The first 11 rows are patterns. Each new row is the sum of 3 different patterns, raised or lowered, with some noise. Before adding, each is slid sideways (what falls off one end comes back at the other) and multiplied by a number that may be negative. Names go in the order of the patterns.
In the rows, zero is written as 128.
Known rows, each followed by the names of its patterns:
[116 136 122 124 128 130 119 105 119 147 115 130 152 131 132 174 112 134
 147 121 133 109 130 123 174 117 131 128 129 138 111 125 122 108 118 115
 126 123 125 128 134 160 124 120] | tanu
[118 162 125 135 105 136 139 138 152 153 126 113 121 124 122 119 125 156
 127 123 130 123 151  93 102 124 115 129 174 151 134 139 147 129 114  98
 145 128 156 117 118 102  89 118] | leful
[ 82 134 118 133 135 110 109 126 140 128 137 132 133 160 127 132 124 155
 130 107 130 123  99 111 128 138 143 129 132 133 136 131 112 143 119 128
 108 143 120 117 132 133 138 136] | nisek
[113 126 125 134 150 124 134 139 103 139 104 136 108 113 138 129 144 129
 128 130 139 129  96 123 120 147 126 148 153 107 127 126 128 162 138 154
 119 140 149 114 165 133 122  98] | rimov
[ 82 127 101  95  95 127 174 156 130 133 107 115 136 131 117 153 145 140
 131 124 131 122 130 136 119 132 123  88 116 117 158 125 115 147 105 124
 138 140 116 128 103 142 108 139] | dadav
[125 146 129 139 112 111 120 120 128  98 139 126 135 127 115 174  95 174
 129 130 174 115 158 137 106 129 143 124 132 128 150  82 131 131 142 137
 174 123 148 140 101 113 174  92] | Fera
[133 108  87 119 128 126  83 134 120 135 157 115 128 115 161 134 132 132
 107 174 121 115 138  88  83 135 141 122 139 129 168 123 131 133 161 146
 108 133 124 148 135 143 139 127] | Tesu
[ 90 127 119 137 124 129 127 126 124 128 107 116 123 174  96 155  82 127
 112 120 124 115 109 128 156 135 123 128 125 110 130 121 125 134 143 154
 124 121 132 130  83 119 120 134] | rezi
[125 120 139 136 149 134 128 149 129 174 133 116 145 105 139 140 128 107
 132 147 142 127 139 163 151 134 131 143 133 125 115 128 126 119 121 115
 149 105 119 119 116 101 144 174] | kek
[112 132 123  91 114 151 124 136 126 127 128 113 124 129 142 123 125 113
 134 168 124 132 147 108 123 138 157 127 131 122 118 122 126 116 137 116
 164 127 139 136 126 132 127 137] | meki
[ 82 125 127 129 160 140 139 118 144 103 149 119 129 106 121 116 126 110
 130 107 158 116 131 127 141 130 128 127 127 116 123 136 111 131 120 114
 103 133 123 140 141 105 152 134] | dibe

New rows, each followed by the names of its patterns:
[188 123 192 111 182 135 143 152 161 132 143 173 152 151 130 134 125 166
 140 161 176 159 194 159 121 162 169 113 192 169 180 125 183 119 157 148
 164 137 140 133 154 129 137 138] | rezi kek dibe
[107 107 120 120 138 113 138 120 126  93 133 116  76 105  76  83  86 169
 147 126 112 133 118  90  80 165 125 133 104  89  74 131  92 105 183 107
  85 135 156 113 130 124 137 118] | leful Fera meki
[119 100 123 181 131 117  99 124 154 108 140 132 121  85  95 125 110 115
  93 118  94 121 101 101 137 123  88 126 153 153 130 146 119 117 143 118
 138  72 159 117 119 146  49 116] | leful Tesu kek
[100 112 142 117 144  83 143 118 120 144  82 148  81 150 124 120 165 126
 132 131 108 105 139  97 118 109 155  82 125 149 117 122 173 143 134 110
  86  88 169  81 123 157  94 153] | rimov Fera meki
[126 114 122 134 141 166 104 143 137 142 118 164 120 118 143  98 154 174
 110 138 140  99 132 134 114  96 131 134 100 121 119  73 147 118 163 134
 167 155 104 176  71 174 124 107] | tanu leful Fera
[131 154 150  83 148 129 161 131 151 110  91 163 115  90 129  91 115  98
 135 114  98 137 116 111 127 134 127 116 168 107 152 112 115 128  70  77
 112 139 104  97 117 188 121 133] | Tesu kek meki
[158 123 126 103  92 127  96 142 109 100  83  88  96 104 139 108 116 104
 109 143 129 103 156 114  43 115 105  98 133 118 157 106 124  69 132 127
  83  76  99 110 114 146 149 111] | tanu leful dibe
[ 86 107 104 114 103 100 102  61  68 145 153 126 100 126 120 129  97 117
 153 147 163 102 146 187 100 143 120  50  98 116 133  82 111 136 161 137
  81 101 153 122 176 184 122 116] | leful Tesu kek
[114 132 111 124  92 114 130 158 112 136 115 119 165 105 103 119 105 112
  90 100 134 117 127 103 138 127 123 122 161 115 143 111 115 128 149 106
 135 138  80 138 121  99 103  93] | nisek Fera kek
[175 143 123 145 160 134 184 160 148 158 127 173 179 193 183 186 158 114
 160 140 153 143 153 151 174 139 159 147 150 176 170 194 137 153 145 185
 177 145 166 155 154 113 132 173] | rimov kek meki
[174 134 151 149 194 150 193 152 145 161 161 184 102 140 140 130 130 178
 173 167 186 132 178 169  88 167 177 195 183 156 137 108 163 121 199 139
 174 107 164 158 183 151 186 144] | leful nisek dibe
[179 150 136 150 108 124 169 113 130 177 176 157 111 113 142 111 132 139
 141 128 152 112 139 137 141 148 158 154 149 147 191 173 108 120 151 126
 141 148 141 103 170 115 156 128] | rimov dadav Fera
[104 139  95 102 152  92 126 131  79  81 134 122 149 109 146 153 173 117
 149 157 146 126  62  89 175 122 145 134  84 110 104  74  83 131  95  95
 115 138 130 144 116 129 110 194] | dadav Tesu dibe
[127 156 106 114  95 134 100 126 112 171 121 109 115 159 120 103 142 127
 123 141 124 110 155 110 120  87 137 112 177 121 101 151 162  71 126  99
 126 136 127 130 112 127 101 171] | tanu rezi dibe
[153 189 114 153 154  99 139 148 120 134 148 155 123 138 192 139 175 168
 169 180 171 122  90 143  90 124 191 140 143 147 141 120 165 116 118 165
 131 155 124 124 181 151 172 179] | tanu dadav Fera
[175 159 149 112 212 172 160 154 118 103 112 144 144 120 148 167 183  91
 182  99 192 174 187 189 154 179 127 136 115 155 120 123 136 141 125 151
 159 150 136 132 147 165 108 142] | leful nisek rezi
[152 115 139 129 101 110 121 108 153 143 100 111 140  82 137 124 136 178
 149 136 149 124 110 136 110 134 104 127 109 139 120 123 146 170 113 129
 131 154 127 127 131 129 144 116] | nisek meki dibe
[176 150 138 122 111 123 180  92 133 156 132 162 106 125 114 106 125 108
 203 138 150 144 109 162 107 191 131 162 207 133 160 160 118 136 164 159
 129 148 150  52 146 118 170 174] | dadav Fera dibe
[199 162 176 169 144 163 167 163 137 127 155 147 174 124 166 172 130 194
 195 138 148 170 152 161 104 169 130 161 112 114 198 113 159 171 172 148
 147 138 139 155 207 149 166 160] | rimov Tesu dibe
[134 164 154 178 137 110 136 131 160 146 100 193 120 153 133 171 167 152
 140 191 142 157 113 126 130 116 114 131 185 187 147 172 122 174 150 130
 151 169 161 169 154 202 146 164] | nisek dadav dibe
[120 151 157 152 115 153 110 126  81  92 157 136 119 163 121 105 113  99
 137 139 138 124 103 158 129 145 134 144 139  96 144  72 118 115 104 154
 119 133 130 124 128 109 135 133] | leful rimov Fera
[ 99 108 100 106  94 129 102 145 104 123 139  93 107 124 129 154  67 160
 106 148 114 102 149 129 124  81 100 128  85 108 112 111 121  83 121  93
 130 115  56 100 105 103 139 113] | tanu rimov Fera
[164 124 159 158 151 173 152 120 126 157 139 163 178 157 144 182 136 163
 163 173 141 103 113 174 143 145 155 164 145 142 115 149 131 145 166 156
 143 151 134 157 103 172 150 186] | nisek dadav rezi
[ 92 107 134 133 153 149 110 114 154 108 192 120 158 112  29  69 125 115
 137 127 129  75 124  69 107 115 151 117 110 158 110  96 174  83  75 141
 118 123  55  99 129 115 113  89] | leful dadav Fera
[ 86 115 107 114  52  75  93 101  98 115 105  94 104  92  81 153 107  59
 134 104  56 122 104  65 119  89  86 119 110 134  97  88  63 110  81 116
 117  56 110  74 102 118  93 127] | tanu Fera meki
[149  98 183 143 175 102 151 127 108 148 133 199 177 171 137 169 166 164
 172 174 156 135 115 142 157 154 149 177 125 148 147 141 207 131 102 145
 140 127 193 174 118 176 171 132] | tanu leful meki
[ 90 108 128  83 117 104 191 151 112 152  81 141 152 195 167 147 145  61
 104 155 143 128 142 117 137  92 153 163 144 137 123 134 143 154 119 139
 182 127 120 161 190 123 128 146] | leful rimov meki
[ 98 111 102  59 103  64  75 123 133 154 138 163 117 107  63  92 131 100
 145  79 146 132 106 145  64  75 106  85 141 126  71 105 132 106 106  36
 139 100 126 124 110 127  72  95] | leful dadav Tesu
[146 159 129 150 143 150 121 134 152 127 134  97 173 232 134 152 147 100
 152 158 134 132 140 171 168 119 127 103 157 160 136 160 169 160 125 168
 158 181 145 121 134 125 122 134] | leful nisek kek
[116 149 121  82 119  80 112 137  99 122  95 141  80 160  74 120 104 122
 139 104 101  83  83 111 107 106 103 107  98  98 138 120 100 101 125 102
 109  90 102  92  95 105 119 127] | tanu leful dibe
[ 76  78  99  98 117  93 112 123  81 111 104 132  87  57 120 100 102  62
 126  95  57 129 138  84  84  84  74 109  43  96  37  95  81  62 131  88
  91  93  80  86  61  88  96  87] | nisek Tesu kek
[144 111 111 169 135 169 144 121  94 114 142 117 153 110 134 129 151 140
 158 129 154 147 159 108 184 123 149 152 124 139 124 138 119 176 115 159
 111 150 150 155 126 135 110 114] | tanu rezi dibe
[100 114  84  96  63 130 124 130 125 127 136 125 107 115  90 133 126  91
 114 104  75  92 120 123 114 121 117 119 120  98 107 101 138 122  88 163
  95 121 119 106 134 133  52 130] | tanu nisek Fera
[ 81  97 120 132  97 125 117 115 133 127 108 115  95 101 107  58  87 114
  94  62 131  67  88 121  89  86 122 114 108 105 105 105 130 106  77 103
  76  16  93 106 132 121  99 132] | dadav Tesu dibe
[118 132 143 137  92 131 144 156 145 146  96 115 152 133 138 130 112 182
 149 145 140 105 106 148 146 127 132 127 200 133 131 170 173 152  79 105
 113 153 116 132 157 128 143 120] | Tesu rezi dibe
[129 178 119 174 167 154 190 165 134 137 137 116 137 157 117 190 121 127
 130 111 197 109 131 111 112 135 170 178 137 151 179 118 142 131 193 157
 175 141 128  96  93 139 128 208] | tanu leful rimov
[105 152  99 177 142 117 163 128 159 129 153 106  81  96 117 107 125  68
 127 114 116 125  91 115 127 112 100  86 147  94 146 125 106 116 110  96
  57  87 108 103 110 122 141 115] | rimov Fera kek
[147 159  66 141  91 125 125 141 131 125 123  99 163 113 138 109  92 127
 130 129 135 139 135 139 124  95 129 126 115 119 149 149  87 109 120 130
 150 142 146 122 134 154  99 153] | rimov rezi meki
[144 160 110 113  70  75  66 107  97 112 143 151  74 150 102  99 135 126
 158 127 142  93 112 134 129 121 109  78 112  53 151  96 112 107  84 142
  98  96 137 123 126 127 102 141] | leful nisek Fera
[111 107 110  64  84  99 107 111 145 125  91  89 149  89 108  59 112 112
 123 105  96  95  71 105  84 118 129 103  99 123 112 129 121 151 102  95
 118 102 117  91 101 154  90 151] | leful rimov meki
[143 119 152 113 139 125 128 116 115 158 139 132 115 106 113 114 121 121
 159 169 135 164 143 192 126 152 132 109 117 134 139  66 139 128 114 168
  94 153 106 150 115 213 123 132] | tanu Tesu rezi
[ 75 186 133 156 153 147 152 168 139  89 146 134 141 107 145 116 125 117
 125 102 128 126 141 128 161 174 138 132 131 153 129 146 112 134 112 123
 130 135 131 177 158 120 131 160] | tanu rezi dibe
[131  89 146  97 110 135  48  79 101 138 118 125 139 145 124  86 110 145
 129  84 111 121 122 107 129 133 103 125  95  72 115  84 127  68 128 112
  96 168 111 112 107 147  83 103] | leful rimov Tesu
[161 142 172 147 111  75 118 129 169 149 138 159 125 141 118 141 112 151
  97 142 158 159 110 132 137 109 122 133 164 160 132 158 115 145 176 133
 132 132 174 159 177 155 142 148] | rimov dadav rezi
[125 185 140 145 130 143 130 128 120 174 111 154 150 146 176 208 129 170
 155 140 151 134 149 127 180 139 121 135 125 153 125 137  99 153 180 110
 147 147 128 169 174 194 126 174] | tanu dadav dibe
[100 149 106 131 139 137 132 137 145 140 131 157  70 124 116 145 113 150
 177 134 132 132 114 152 140 177 118 166 162 133 169 137 137 101 126 136
  98 135 164 109 138 133 133 138] | rimov dadav meki
[129 104 117 150 141 137  93 107 121  87 145 100 106  83 130 103  71 141
 117 144 117 129  91 116  92 139  71  76 106 108 105 116 121 120 136  95
  89  97  43 129 108 124 153 136] | rimov rezi dibe
[120 137 148 156 125 163 210 129 161 173 174 138 146 155 178 164 189 165
 145 173 122 146 161 155 142 122 186 176 120 177 182 160 161 161 178 153
 166 162 142 185 136 147  89 159] | rimov kek meki
[129  76  96 115 105  64 141 116 121 143 114 105 107 151 156  93 132 106
 115  89  83 146 121  56 150  99 101 153 150 141  97  96 127 121 140  19
 120  81 103  61 123 192 143 125] | nisek dadav Tesu
[160 122 139  75 112 151 120  92 126 111 103 125 138 127 119 131 127 123
 129 136 125 118 101  86 126  98 108 154 135 143 113  66  82 104 139 101
 111 111 125 145 156 106 137  95] | Tesu kek dibe
[151 171 167 155 146 156 138 185 191 117 154 108 121  95 145 115 144 183
 167 105 193 177 132 157 130 170 142 164 135 135 172 129 145 130 128 136
  82 169  98 104 141 140 162 104] | nisek Fera kek
[117 107 139 141 107 123 149 134 136 101 118 147 106 126 131 136 110  89
  85 148  95 113 108 152 110  99 140 104 119  97  85 130 114 119 135 101
 114 100  85 102  95  86 100 122] | dadav kek meki
[110 136  89 106  79 114 105  88 102 111 133 132 120 122 147 165  98 148
 136 131 134 133  89  96  96 103 140 135  89 114 118  92 114 121  93 157
 101 144 113 108 127 152 160 102] | tanu kek dibe
[ 88 102  95  74  77 104 106  87  79 101  98  79  94 122  80 127  79 118
 102 132 107  52 116 105  52 139 101  70  86 129 110 140  76 129  74 150
 109 126 127 129  82  17  77  76] | rimov dadav Fera
[125 151 143 167 121  96 129 149 122 156 174 131 131 149 127 115 110 143
 146 142 133 160 160 132 119 178 113 135 157 135 132 143 132 136 125 159
 157 153  81 165  98 201 143 167] | Tesu rezi dibe
[205 124 150 119 190 125 151 147 140 167 166 160 175 146 145 206 178 156
 136 174 116 173 144 164 153 192 123 110 177 122 159 135 121 130 170 153
 156 163 180 156 147 137 163 154] | Fera Tesu rezi
[138 172 149 135 106 144 149 154 135 145 146 175 165 122 161 142 172 160
 159 168 125 177 138 151 157 124 140 133 163 154 142 142 166 139 123 145
 163 174 163 152 151 156 156 175] | leful Tesu meki
[143 106 123 128 137 140 145  93  63 130 112 143 130 114 132 148 132 109
 110 127 113 101 106 127 122  78 128 135 150 145 141 145 118 137 125 156
 151 124 137 141 107  87 145  90] | tanu dadav kek
[154 147 167 120 160 145 139 140 159 116 116 141 146 130 153 131 134 132
 136 139 105 148 149 135 148 145 148 133 153 147 147 123 164 149 123 146
 131 119 111 136 142 168 150 130] | tanu kek dibe
[ 97 174  84 129 105 116 135 132 177  86 140 129 210 119 111 113 144 116
  86 134 128 153 132 148 151 121 139 124 103 138 121 146 139 152 145 152
 140  89  88 114 150 126 145 148] | leful Tesu kek
[104 172 152 158 184 110 133 150 211 112 109 126 126 136 150 131 154 139
 183 137 144 141 161 150 176 152 135 111 126 111 129 208 165 145  82 154
 164 129 155 149 148 125 114 128] | leful kek meki
[100  60  94  57 112 103  93  87  88  92 106  60  99  89  89  69  83  83
  97  94  46 106 117 110  61 103  74  92  71 104 113 109  38  85  71  47
  79  73  35 125  78  51 102  80] | tanu dadav meki
[115 127  89  75 148 102 105  99 145  93  99 115 118 132 178 116 136 120
 203 114 119 125  81 132 130 136  64 124 123 117 119  95 145 158 129 139
 188 124  70 115 111 123 107 128] | Tesu kek dibe
[138 164 152 179 161 133 140  99 182 169 191 175 128 137  82 180 111 140
 188 109 140 134 129 154 152 168 129 150 146 147 112 187 148 176 143 164
 191 175 124 153 146 116 117 129] | leful rimov dibe
[173 137 169 132 193 148 170 135 189 127 171 165 181 146 176 142 165 168
 200 161 165 100 173 130 181 150 167 139 169 167 176 166 138 133 179 165
 104 170 148 133 174 184 144 129] | rezi meki dibe
[143 172 152 174 215 151 173 143 148 141 167 165 150 161 120 109 130 158
 164 145 183 163 165 193 111 171 142 185 167 172 168 136 199 162 147 165
 136 103 171 180 149 158 157 209] | dadav Tesu dibe
[215 165 133 223 131 227 137 173 211 195 191 188 151 174 194 157 162 156
 177 153 146 190 154 182 206 166 211 174 131 151 241 144 167 185 176 166
 149 145 176 159 184 178 189 166] | tanu Fera rezi
[114  78 133 116 103 122 137 123 153 158 101 141 127 148 119  81 144 132
 172  76 106  95 108  86  86 146 123 148 106 146 152 117 147 130 112 138
 168 117 138  89 141 130 153 121] | leful rimov rezi
[123  91  91 134 131 110 125 106 129 126 117  90 105 175 103 140 107 127
 145 109 120  75 107 108 102 116  74 141 122  99 135 131  81  73 128  88
 123 111  85  97  90 100 101 111] | rimov Tesu kek
[138 164 124 189 105 133 106 124 104  84 149  73 122 124  84 140  79 142
 155 137  96 142 122 135 103 178 120 119 121  95  61 125  97  95 134 141
  84 173 129 121 127  70 158 143] | Fera Tesu dibe
[116 145 106 141 121 132 141  52 171 109 133 195 161 173 101 174 136 101
  86 129 124 127  91 112 119 159 139 130 111 148  94 117 151 131 159 166
  71 124 160 127 131  90 101 101] | rimov Fera Tesu
[125 151 118 115 178 156 142 107 153 136 124 110 119 119 154 143 117  85
 102 121 132 175 128 124 110 139 120 141 155 135 117 124 126 145 103 124
 124 155 133 111 142 113 164  79] | leful nisek meki
[158 100 139 152  99 178 140  94 107 150 131 145 135 169 112 144 125 127
 122  92 120 126  99 140 144 154 122 194 111 150 151 103 134 105 150 121
 185 139 122 117 133 135 138 117] | tanu rimov dibe
[ 84 152 165 145 123 127 153 130 137 132 129 145 126 113 123 152 214 144
 134 165 149 133 157 164 111 154 120 156 103 140 101 145 134 105 129 157
 165 188 177 142 123 128 141 139] | dadav Tesu meki
[ 32 100 111 115 138 169  99 114 117 136 122  99 159 143 120  87  79 155
  98 142  94 103  94 124 124 149 127 162 133 150 128 194 166 149 115  47
  97 136 105 106 163 111 116 146] | dadav Tesu dibe
